The same things were measured in two ways. Each way mixes the same 10 hidden numbers, adds some noise and spreads widely along 5 directions of its own, which tell nothing about the thing.
Some things both ways: the first way, then the second way.
[ -1   7  -3   0   3  13   8  -2  -5  -4   0  -5  -2 -15  -4   1   5  -9
  -7   5  -4   7]
[  0   2  11   1   5  -5 -13   5  11   4 -15  -4   2  10 -10  -5  -9  -1]

[  0  11  -9   7   8   4   6   7  -5  -2 -18 -10   4  -3   2   1 -12  -1
 -15  21 -10   0]
[ 12  -1  -4  11  -9 -13   4  -4  -3  -2   3 -11 -14  12 -13   3  -9   2]

[ -4   7  -2  -5  14  -6   0  -2  14   8 -13  -7  16  -5  -7   2   7  -8
  -5  13   2  13]
[  8   6  -4  -4  10  10 -15   6 -10   4  -6  10  19  18  -2 -14  13  -6]

[ -8   7  -2   6  -4  12  16  -6  -8  -6  -7   2 -13  -1  -6   2  -9 -10
 -17  13  -3  -3]
[  2   5  -3   9  -1 -18   4 -16  -3  -9  14  -3 -15   8   1  18  -1  -2]

[  0   3  13  -2  -8  11   0   8 -13  -3   7  10 -12  -9  -1   7   2  -4
   3   6  -1   9]
[ 13   0   3  14  -1   1   0  -4  -1 -22   4  -1 -21  -9  13  10  -6   3]

[ -1  11 -10  -4  -6   1  10  -1  -6 -11   3   0  -1 -19  -7   9  -3  -4
  -3  15  -3   3]
[ 20  -5  10  27  11 -13   0  -8   1 -19   2  -8  -2  -1  11  -4  -5   0]

[  3   2   6   3  -7   9  13  -3 -10  -2   2   5  -5  -4  -2   1   5  -5
 -13  11   7   7]
[ 11   2   4  21  -7  -9  -9  -4  -3 -26   7   9 -12  -2   3   3  13   8]

[-14   5  14  -9  -4  -1   5  -4  -9   1  -2  -2   0  -7  -1   5   8  -5
  -1   7   9  10]
[ 11 -16   5  -1  -4  -8   8   9  -4  -5   4  -7 -14  -2  24  -2   4   1]

[ -1   5   5   8 -10  -2  10  -8   2 -11   7  -4  11  -5   1   7  -2  -2
 -10   0   6 -13]
[-14  -4  12   0   4 -12   6   7   9  -7  -5  -4  -5  -6   7  -2   3   1]

[-1  5  3  4 -2  6  1 -7 -1 -4  2  8  4 -2 -5  9  2 -2  0  1 -3 -2]
[ 13 -11  -1  -7  -7  -8  15   2  -4  -9   8  -8 -12  -7  27  -2   4   5]

[ 13   5 -10  -6  -6 -13  18  -7  -1 -27   3   5   8 -17  -4  14  -9 -20
 -11  32  -9   3]
[ -4   4   1   9   7  -8   1 -10   5   7   9 -14  -6  12 -25  10   1 -24]

[  5   9  -7   1   1   8  15 -11  -2  -5  -6  -2  12 -12  -6  15   2  -6
  -5  19 -13   0]
[  6  -3   9  10 -11 -19  -2   1   0  -7   8  -5 -16   6  -8   8   3   3]

[-10  10   1   0   0   9   5   3   5   3  -2  -8  -7 -18 -11   2   4  -7
  -2   3  -3   7]
[ 15 -12  11   9  -3 -13   9  29   5   7  -9   1   2   6   0 -25 -16  23]

[ -9  10   1   5   7  -4   2  -7   5   1 -11 -13  -6 -10  -4  -5   6  -8
  -8   3   4  -5]
[ -3   6  -3   0   4 -21  11  -1   1  -8  -5 -10   3   3  -4  -6   0  12]

[-7 11 -9 -4 -9 -3  2 -3  7  6 -7 -8 -3 -4 -7  6 -2  1 -1 -2 -3  6]
[  2   6   0   0  13  10 -14   0   4   1  -5   7  12   8  13   0 -13  -6]

[ 4  2 10 15 13 17  2  3  7  7 -7  7 14 -2 -9  6  2 -2 -3 12  1 -2]
[ -5   7  -8  -1  -7  -7   9   4  -3  -7  -2  -2   4   7 -12  -8   5  12]

[ -6  11  -4  11   8   7   7 -14  13  -1 -10   4  -4  -9 -18   8   4 -10
  -4  10  -8 -10]
[  6  -5   1   4  -4 -24  17  25  -5  -7  -1  -6   2  -1  -1 -22   5  24]

[-12  15 -18  -6  -8 -10   7  -8  12   2  -9   0  -8   0  -8   9  -3  -5
  -9  11  -4   2]
[ 11   3  10  21   4  -7   1  18   5 -15  -9  10  -9   2 -13 -10   5  21]

[-20   9   5 -13  -6  -8  -1   1  -6   9 -14 -14 -14   0   2  -6   0  -1
  -9   1   1  18]
[ 28  -5 -15   1  -8  -1  -4  -3 -11  -3   4   7  -5  15  25  -6  -8  12]

[ -1   3  -7  -2  -7 -14  -4   6   3  -2  -5  -5  17  14   7  -2 -19   3
 -12   1   5   6]
[ 30  -6  -6   3   2   4   7   0  -4  -6  -2   0  -3   8  14 -12   1  11]

[  4   4  -3  -1 -18 -13  13 -14   1 -18   7  -2  14  -6  -5   9  -8  -1
 -10   3   2  -1]
[  3   5  -5   6   5 -13   1  -1   7  -7 -13  -6  22  10  -2 -22  -4  13]

[  7   7 -14 -17  -8 -27   3 -14  -6  -8  -6  -6  -6  -5   2  -6  11  -7
 -11  11   8  18]
[  4   4   6   4   2   6 -10  -4   5  -5  -3  -5   1   6 -10   0   7 -12]

[  3   1   6  10   6  30   5   3 -10  -2   5  11  -6  -3  -3  -2   2  -7
 -11   2  -5   6]
[ -1  -1 -11 -18 -13  -1   6 -12   8  13   1  -9  -6  13  -1   6 -11  -3]

[  5   3  15  -4  -1  -6  -3   2   0  -6   2 -12  27 -11   7  14   3  -2
   8   0  -7   2]
[ -6  -5  -3 -26   5  10  -9   8   4  17 -12 -15   2   5  15  -2 -12 -19]

[  3   6  -7   5  -8   5   5  -8   2  -6   3   7  -8  -3  -9   0   0  -2
 -11   0  -2   3]
[-13   6  -1  -9   3   7   1  -6   8   6  -4   0  13   7  -2  -1 -10  -6]

[ -4   7   3   0  12  12   5  10 -12  -1  -9  -2  -6  -8   2  -6  -1  -8
 -14  19  -1  12]
[  9   7  -9   8  -7  -8   4 -25  -2  -3   6  -8 -16  18 -16  15  -5  -3]

Other things, the second way, with their names:
K_441: [  2  -5 -18 -17  -7   1  15  -6   4  14   7 -14   0   8   8  -3 -11  -8]
K_798: [ 2  1 -3  3 -5 -2  6 -4  0  0  7  3 -7  6 -4  3 -1  0]
K_852: [  1  -8   4 -11   0  -1 -16  18  11  20 -13  -9   5  14  -4 -13  -7 -11]
K_359: [  9  -1   2  11   0 -16   3   1   7   3  -3  -9   4  17 -12  -8  -7   5]
K_639: [ 12   6  14  13   6  -8   0  23   7   1 -10   2  -6  10 -34 -11   4  14]
K_439: [ 15  -4  -3  -3  -8 -16  20   9   7   7  -8  -7 -12  13 -16 -14  -4  24]
K_203: [ 22   6 -10   7  -7  -2  -4 -18 -15 -19  10   0   1   7  15   4   2   4]
K_83: [ -3  -5   2 -15  -1  14   0  16   1  18   6   2   5   4   4  -3  -7 -13]
K_369: [ 15  -8  -4 -10  -2   0 -18   8   1   5  -7  -3  10  12  14 -18   5  -6]
K_620: [ 14  -4  11   6  -6 -20   6  -3  -5  -4  13   5 -11   5  12   8  -8  12]
K_779: [-18   4 -12 -14   5 -12  -5 -12  10  13  -5 -16  10  16  -5   1  -3 -18]
K_120: [ -3  -2   4   4  -1  -1   3  -3   4   8   2  -8   1  10  -8   1 -12 -11]
K_766: [ 13  -1  -8   1   0   0  13   7  -2   5  -1  -7   3   7   4 -10 -20   8]
K_256: [  4  -1 -13  -3   3  -9  10  -6  13  -5 -12  -9  -9   8   3  -7   5   9]
K_176: [  4  -5  21  -3   2   7  -9   8  -5 -15 -11  -5  -4 -10  22   3  -7  -1]
K_843: [  9  -4  -4   1   1  -1  10   6   5  16  -5  -1  11  17   1 -15 -25  10]
K_823: [ 11   5  -9   2  -3  -3 -15 -12  -2 -14  -2   4  -7   7   6   0  11   0]
K_697: [-10  -5  22  -3  13  19 -14  27  11   8 -10   7   7  -6  11  -4 -15 -13]
K_569: [-12   0  -1 -11 -10  -6  -2   3  16   8  -9 -14  -4   6  -9   0 -12  -3]
K_613: [  2 -12  -1 -20   1   7   1   5  12  15  -5  -6   2   5  18 -11  -2  -9]
K_903: [ 12 -10   6 -21  -3  16 -21   2  -5   9  -8  -3  -7   9  21   4  -3 -18]
K_272: [  0 -17   1 -16 -16   7  16 -14  -5  25  20 -12 -13  10  13  16 -23 -22]
K_516: [ -6  -6   5  -1   2 -25  14  -9  16  -4  -3 -10 -19   3  -4   3  11   4]
K_79: [ 22   5  -7   5  15  -5   2 -11 -14 -17   0 -10  -3   7  15   2   9  -1]
K_185: [ 21   3  21  27  14   8  -4   2  14 -14 -17  11 -15   5 -14  -3  -3  12]
K_788: [ 18   8 -11   9   2   5 -18   3  -9 -13  -7   8   9  13   5 -11   4   7]
K_23: [  6  -5   2   3  -6  -1   6   7  -2  -1   6   2 -10   3  -3  -1   1   0]
K_900: [ 14   2  15   4 -11  -5  -8  14 -15 -11  -4   9  -2   1   8  -2 -13  21]
K_497: [10 -3 -2 -4  6 -7 11  2  6  2  1 -3 -6  3 11 -4 -1  5]
K_909: [  3   9   2 -11  14  -1  -4 -11   0  -8  -7 -14  -5   1  -2   8  12 -13]
K_665: [ -9   0  -5  -7  -3  -7   9   3   4   8  -5  -6   9   7  -3  -9 -13   3]
K_701: [  1  -4   5  -7   8  -6  15  12   8   2  -9  -7   1  -2  10 -10 -10  11]
K_25: [ -4   4   2  -3  11  16 -13   6   0 -13 -17  -5  12  -3  10  -9   2  -8]
K_262: [ -3   4 -10  -3  -4  -1 -17 -11  -5  -5   1 -13   2   8   8  10  -6 -20]
K_148: [-14   7   6  -2   9   2   3  -6  -3   1   2  -6   5   3  -3  12 -10 -12]
K_233: [ 20  -7  -8  -6 -12   9 -14  -6  -6 -13   4   4   3   4  26  -9  14  -1]
K_255: [ -3   4   4  -5  -3 -19   5  -1   9  10   0 -14  -1  12 -19   2  -7   0]
K_506: [  5  -7  -5  -9   2   0   5  -9  11   5  -3 -14 -13   5   8   4  -5 -12]
K_851: [  4   2   3   9   2  -9  14 -13   7  -9   3   9  -5   5   7   3  -3  16]
K_626: [ 3 -6  5  0  5 -7  0  4  1 -4  2  4 -8  3 16  1 10 -2]

Some of these things the first way, each followed by its name:
[ -7   8   5  -4  -3 -14   3  -2   9   7  -6 -19  21  -4   5   6   4  -1
  -3   3  11   0]  K_626
[ -3   2  16  13   9  19  11   9  -4 -10  12  -5   9 -13   8  -2   4 -15
 -16   5  13 -12]  K_516
[ -5  14 -10   1  11   9   3  -3   6   6 -10   5 -12  -9 -11   4   9  -7
  -6  17  -8   5]  K_23
[ -9  13  -4  10  15  28   4   0   3  15 -13 -11 -10 -14 -12  -4   8  -5
  -4  -1  -8   2]  K_620
[ -1  13 -14  14  19  34   1   5  -6   2 -10   8 -14  -8 -11  -5  -1   0
 -13  12 -19   3]  K_272
[ -8   5   1   6 -12   6   6   2   4  -3   8   2   2   1  -4   2  -8   0
 -12  -5   5  -2]  K_851
[-14  12  -3   1   0   7   5   2   6   3   2   5   8  -1  -1  13   1  -2
  -4   9   1  -7]  K_256
[  9  -9  13   5 -16  -2   4  -2 -15 -16  11  12  14  11   5   1 -13   2
 -11  -1  11   3]  K_25
[  3   6   4   4  -2  -6  13  -7   0 -12  -3 -13  16 -12   3   7  -2  -8
 -12  12  -1  -8]  K_779
[ -9   7   4 -10  -1   3   2   2 -14  -6   4   1 -24 -12   3  -7  11 -14
  -9   6   7  13]  K_506
[  0  10 -12  -2   1  -6   9  -7  -1   0 -15 -20   1  -4   4  -5  -1  -6
 -16   6   0   4]  K_852
[  5  -4  20 -14   6  -6  -3  -5  -7 -19  14   3  11 -19   3   6  16 -25
   7   4   5  14]  K_909
[  6   6  -3   1  -7   3  14 -12 -15  -7 -10   1   8  -2  -2  13  -5   2
  -8  18 -11   2]  K_262
[-7  5  3 -6 -3  6  7 -4 -3  5 -7  8  1 -1 -9 10  1 -3 -3 14 -3 15]  K_788
[  4   6 -12  -7  -6 -12   0 -16  -6   5 -10  -2   2   9   2  -4  11   6
 -10   1   5  15]  K_233
[ -8   5   2 -12   1  -2  -7  24  -2   8   6 -10   1  -9   8  -8   3  -4
  -4   0  18  22]  K_185
[  6   4  -4  14   3  27  13   3  -8  -9   2  13  -5  -7 -11   1  -9  -6
 -15  16  -5   1]  K_120
[  7   4  -2  15   1  18   1  -5  -1   0 -10  -5  20   7  -5   5 -15  10
  -7  -8 -22  -3]  K_900
[ -2   8   1  -2  14   8   2  -2  -2  10 -10 -14  -2 -14  -1  -7  18  -9
  -6   6   5  12]  K_369
[ -5   0   9  -9 -16  -4   4  -3  -8 -14   6  11 -16  -8 -10   4  -7 -10
  -3   4  -1  17]  K_766
